All rows are made from the same 12 directions, up to rounding. Whole rows:
(in the rows, 128 means zero)
[[130, 164, 138, 133, 130, 128, 142, 99, 161, 111, 148, 125, 151, 131, 116, 145, 109, 124, 125, 99, 83],
[171, 151, 181, 111, 106, 99, 129, 147, 133, 147, 147, 84, 143, 115, 140, 110, 131, 136, 99, 143, 105],
[116, 124, 126, 122, 130, 151, 122, 133, 145, 99, 86, 135, 98, 104, 146, 119, 126, 128, 129, 143, 145],
[117, 150, 89, 118, 143, 123, 154, 125, 147, 199, 146, 125, 132, 151, 81, 132, 151, 103, 141, 126, 148],
[143, 139, 178, 146, 119, 91, 139, 112, 139, 120, 147, 98, 116, 114, 167, 81, 131, 125, 95, 118, 130],
[89, 123, 108, 124, 126, 126, 141, 145, 125, 157, 129, 171, 108, 145, 119, 119, 161, 93, 148, 134, 164],
[80, 91, 146, 93, 92, 137, 109, 133, 112, 161, 108, 141, 131, 109, 136, 123, 142, 120, 161, 182, 111],
[97, 111, 126, 102, 79, 84, 105, 181, 117, 117, 124, 129, 119, 141, 175, 76, 118, 138, 94, 119, 123],
[107, 113, 78, 148, 134, 151, 118, 98, 119, 138, 125, 176, 118, 161, 142, 95, 106, 173, 129, 129, 133],
[133, 74, 71, 138, 153, 117, 134, 118, 101, 111, 79, 120, 150, 126, 155, 130, 122, 152, 101, 98, 93],
[110, 119, 123, 103, 111, 98, 124, 176, 105, 163, 160, 130, 131, 150, 118, 116, 140, 106, 137, 102, 129],
[137, 77, 123, 141, 169, 153, 131, 120, 97, 118, 102, 118, 95, 85, 169, 108, 134, 134, 139, 74, 122],
[185, 134, 174, 153, 165, 136, 130, 108, 123, 108, 130, 124, 123, 136, 97, 133, 126, 131, 146, 174, 155],
[102, 97, 139, 154, 94, 116, 99, 127, 87, 105, 150, 119, 132, 119, 144, 160, 141, 123, 125, 149, 181]]

Rows cut short, each followed by the rest of it:
[101, 106, 153, 124, 121, 106, 131, 135, 115, 158, 141, 124, 99, 120, 142, 87] | [154, 99, 143, 132, 159]
[152, 122, 139, 180, 147, 144, 137, 67, 134, 98, 92, 145, 115, 119, 151, 115] | [135, 153, 108, 191, 167]
[71, 89, 118, 151, 111, 117, 116, 70, 121, 143, 134, 125, 114, 124, 162, 85] | [122, 142, 128, 139, 145]
[111, 92, 131, 113, 110, 86, 116, 167, 85, 170, 157, 112, 128, 143, 128, 105] | [148, 111, 135, 123, 150]
[168, 135, 154, 144, 117, 154, 125, 107, 100, 167, 166, 102, 152, 95, 141, 162] | [141, 156, 120, 128, 116]
[92, 101, 121, 153, 132, 131, 110, 94, 125, 80, 131, 126, 105, 118, 166, 102] | [96, 142, 128, 82, 127]
[139, 139, 108, 145, 107, 118, 120, 188, 112, 77, 117, 153, 112, 135, 159, 147] | [146, 126, 83, 120, 189]
[115, 102, 140, 109, 145, 132, 109, 108, 122, 145, 147, 120, 122, 143, 114, 83] | [86, 147, 171, 107, 82]
[149, 136, 124, 149, 173, 147, 155, 93, 149, 117, 104, 105, 124, 102, 99, 169] | [147, 100, 138, 133, 151]
[140, 126, 144, 132, 106, 96, 143, 124, 116, 141, 121, 143, 171, 143, 125, 146] | [156, 120, 109, 183, 112]
[128, 137, 106, 93, 118, 142, 108, 179, 116, 162, 156, 123, 121, 140, 115, 123] | [112, 143, 140, 91, 121]
[130, 143, 125, 127, 118, 123, 121, 134, 155, 70, 99, 116, 126, 118, 148, 131] | [105, 138, 96, 123, 119]
[154, 151, 151, 141, 165, 113, 151, 128, 151, 101, 122, 178, 106, 174, 111, 76] | [120, 118, 137, 138, 132]
[143, 129, 122, 148, 132, 138, 138, 154, 103, 119, 139, 145, 113, 111, 160, 140] | [154, 121, 111, 82, 151]
[118, 178, 104, 119, 138, 176, 110, 130, 175, 122, 144, 106, 90, 121, 91, 146] | [97, 132, 147, 110, 175]
[155, 120, 92, 143, 141, 148, 114, 144, 109, 116, 110, 119, 124, 130, 110, 167] | [133, 145, 119, 153, 186]
[115, 161, 152, 87, 101, 140, 101, 153, 162, 160, 152, 79, 92, 108, 119, 97] | [107, 133, 138, 136, 152]
[156, 110, 155, 164, 120, 114, 131, 115, 80, 108, 157, 131, 165, 120, 153, 164] | [143, 133, 111, 110, 109]
[106, 123, 173, 131, 105, 116, 117, 121, 116, 135, 165, 126, 123, 122, 133, 119] | [134, 110, 148, 137, 138]
[71, 78, 85, 135, 121, 123, 123, 78, 101, 159, 144, 126, 164, 133, 127, 146] | [121, 132, 149, 101, 87]
[100, 114, 154, 143, 140, 95, 126, 112, 127, 94, 151, 123, 123, 147, 100, 129] | [123, 85, 159, 123, 149]
[184, 178, 168, 121, 113, 147, 130, 130, 150, 149, 146, 73, 138, 86, 128, 156] | [133, 145, 101, 143, 126]
[118, 162, 177, 113, 129, 116, 148, 135, 176, 91, 113, 143, 110, 121, 126, 109] | [130, 85, 138, 131, 111]
[111, 101, 113, 129, 105, 129, 116, 125, 111, 138, 106, 122, 130, 112, 154, 129] | [140, 142, 112, 158, 143]
[159, 112, 77, 112, 154, 171, 95, 144, 111, 142, 119, 101, 118, 132, 114, 126] | [84, 190, 134, 105, 126]
[120, 148, 119, 102, 137, 166, 128, 128, 154, 145, 129, 137, 114, 119, 125, 113] | [105, 141, 149, 93, 88]
[119, 69, 99, 143, 169, 132, 139, 97, 109, 128, 80, 101, 120, 98, 130, 139] | [147, 114, 140, 129, 145]
[185, 154, 182, 146, 169, 80, 136, 139, 142, 83, 153, 128, 107, 182, 100, 69] | [101, 119, 128, 127, 147]
[134, 103, 133, 121, 171, 153, 122, 123, 137, 104, 87, 114, 84, 105, 132, 95] | [110, 131, 154, 118, 134]
[158, 129, 128, 134, 141, 76, 143, 130, 129, 117, 123, 117, 166, 170, 93, 135] | [129, 117, 111, 155, 119]
[117, 135, 117, 130, 133, 146, 121, 118, 140, 114, 129, 130, 120, 126, 121, 137] | [112, 132, 138, 116, 130]
[86, 102, 145, 108, 110, 141, 110, 81, 127, 194, 148, 103, 126, 110, 128, 96] | [116, 143, 165, 153, 105]
[120, 147, 93, 131, 137, 185, 131, 125, 133, 172, 138, 141, 101, 110, 119, 147] | [144, 133, 145, 115, 168]
[86, 144, 106, 143, 96, 182, 122, 98, 143, 111, 113, 183, 125, 106, 160, 158] | [130, 147, 124, 143, 128]
[164, 182, 159, 157, 125, 119, 146, 100, 162, 90, 142, 129, 145, 133, 131, 141] | [121, 133, 94, 137, 120]
[138, 131, 165, 138, 112, 95, 130, 122, 122, 97, 135, 133, 162, 142, 122, 148] | [131, 116, 119, 159, 110]
[161, 137, 109, 152, 150, 148, 147, 124, 117, 111, 119, 132, 152, 115, 113, 199] | [150, 119, 120, 117, 134]
[148, 161, 185, 117, 102, 109, 130, 135, 144, 156, 154, 138, 118, 141, 148, 63] | [125, 144, 113, 160, 117]
[172, 144, 107, 156, 168, 131, 150, 134, 130, 96, 110, 157, 123, 152, 118, 135] | [133, 131, 111, 120, 149]
[107, 96, 134, 126, 136, 143, 112, 122, 95, 149, 150, 166, 119, 149, 121, 104] | [118, 136, 176, 124, 117]
[133, 109, 146, 102, 129, 83, 133, 148, 135, 86, 84, 113, 157, 137, 117, 130] | [120, 107, 122, 150, 80]
[113, 92, 128, 122, 140, 117, 146, 140, 110, 100, 94, 143, 144, 110, 139, 155] | [150, 91, 139, 102, 88]
[140, 140, 96, 104, 113, 120, 130, 134, 143, 162, 114, 85, 164, 124, 109, 157] | [128, 141, 102, 147, 108]
[132, 103, 116, 159, 129, 125, 140, 93, 115, 100, 89, 165, 150, 131, 162, 130] | [137, 148, 102, 157, 108]
[113, 149, 156, 105, 90, 85, 133, 119, 162, 129, 131, 122, 156, 143, 144, 91] | [109, 132, 102, 144, 64]
[127, 114, 83, 137, 135, 120, 113, 168, 115, 82, 102, 148, 107, 156, 134, 122] | [119, 137, 108, 122, 176]
[129, 143, 123, 115, 148, 131, 111, 156, 135, 107, 158, 109, 111, 145, 89, 137] | [97, 116, 155, 79, 141]
[120, 119, 137, 148, 141, 128, 137, 68, 131, 120, 146, 116, 151, 117, 136, 133] | [110, 134, 135, 90, 74]
[174, 98, 148, 119, 153, 124, 113, 139, 90, 145, 150, 85, 136, 125, 122, 115] | [108, 153, 141, 97, 98]
[190, 116, 173, 147, 164, 145, 118, 125, 104, 107, 125, 107, 115, 114, 115, 136] | [126, 141, 144, 156, 155]
[148, 123, 184, 149, 138, 102, 152, 114, 136, 94, 105, 126, 109, 101, 174, 88] | [149, 109, 105, 133, 126]
[130, 110, 152, 153, 145, 99, 125, 113, 129, 92, 132, 81, 94, 109, 153, 93] | [121, 116, 113, 101, 167]
[112, 160, 102, 108, 116, 162, 127, 153, 157, 149, 118, 138, 98, 114, 132, 125] | [134, 129, 125, 123, 153]
[100, 170, 136, 134, 113, 116, 141, 160, 150, 101, 144, 186, 110, 160, 107, 140] | [151, 78, 137, 140, 178]
[111, 147, 148, 138, 118, 146, 129, 91, 155, 156, 135, 142, 92, 121, 148, 75] | [128, 142, 130, 162, 156]
[125, 127, 173, 138, 132, 108, 125, 97, 142, 128, 142, 109, 107, 131, 128, 80] | [118, 123, 138, 155, 146]
[118, 66, 123, 110, 107, 90, 124, 175, 63, 143, 119, 142, 158, 133, 157, 128] | [155, 119, 123, 116, 91]
[133, 119, 81, 135, 122, 115, 111, 137, 106, 159, 150, 105, 138, 156, 110, 134] | [122, 153, 110, 132, 168]
[184, 148, 172, 107, 153, 126, 148, 147, 137, 143, 127, 123, 132, 126, 118, 106] | [128, 126, 134, 122, 80]
[117, 114, 154, 149, 115, 102, 134, 115, 111, 137, 139, 143, 125, 135, 142, 109] | [155, 112, 124, 162, 159]
[164, 151, 113, 128, 112, 137, 136, 142, 129, 169, 117, 105, 143, 111, 125, 162] | [161, 141, 91, 174, 162]
[114, 135, 136, 138, 137, 117, 140, 106, 145, 115, 124, 149, 129, 148, 103, 129] | [133, 104, 144, 156, 140]
[165, 160, 160, 72, 141, 154, 144, 149, 158, 180, 123, 113, 132, 106, 111, 109] | [121, 133, 149, 116, 49]
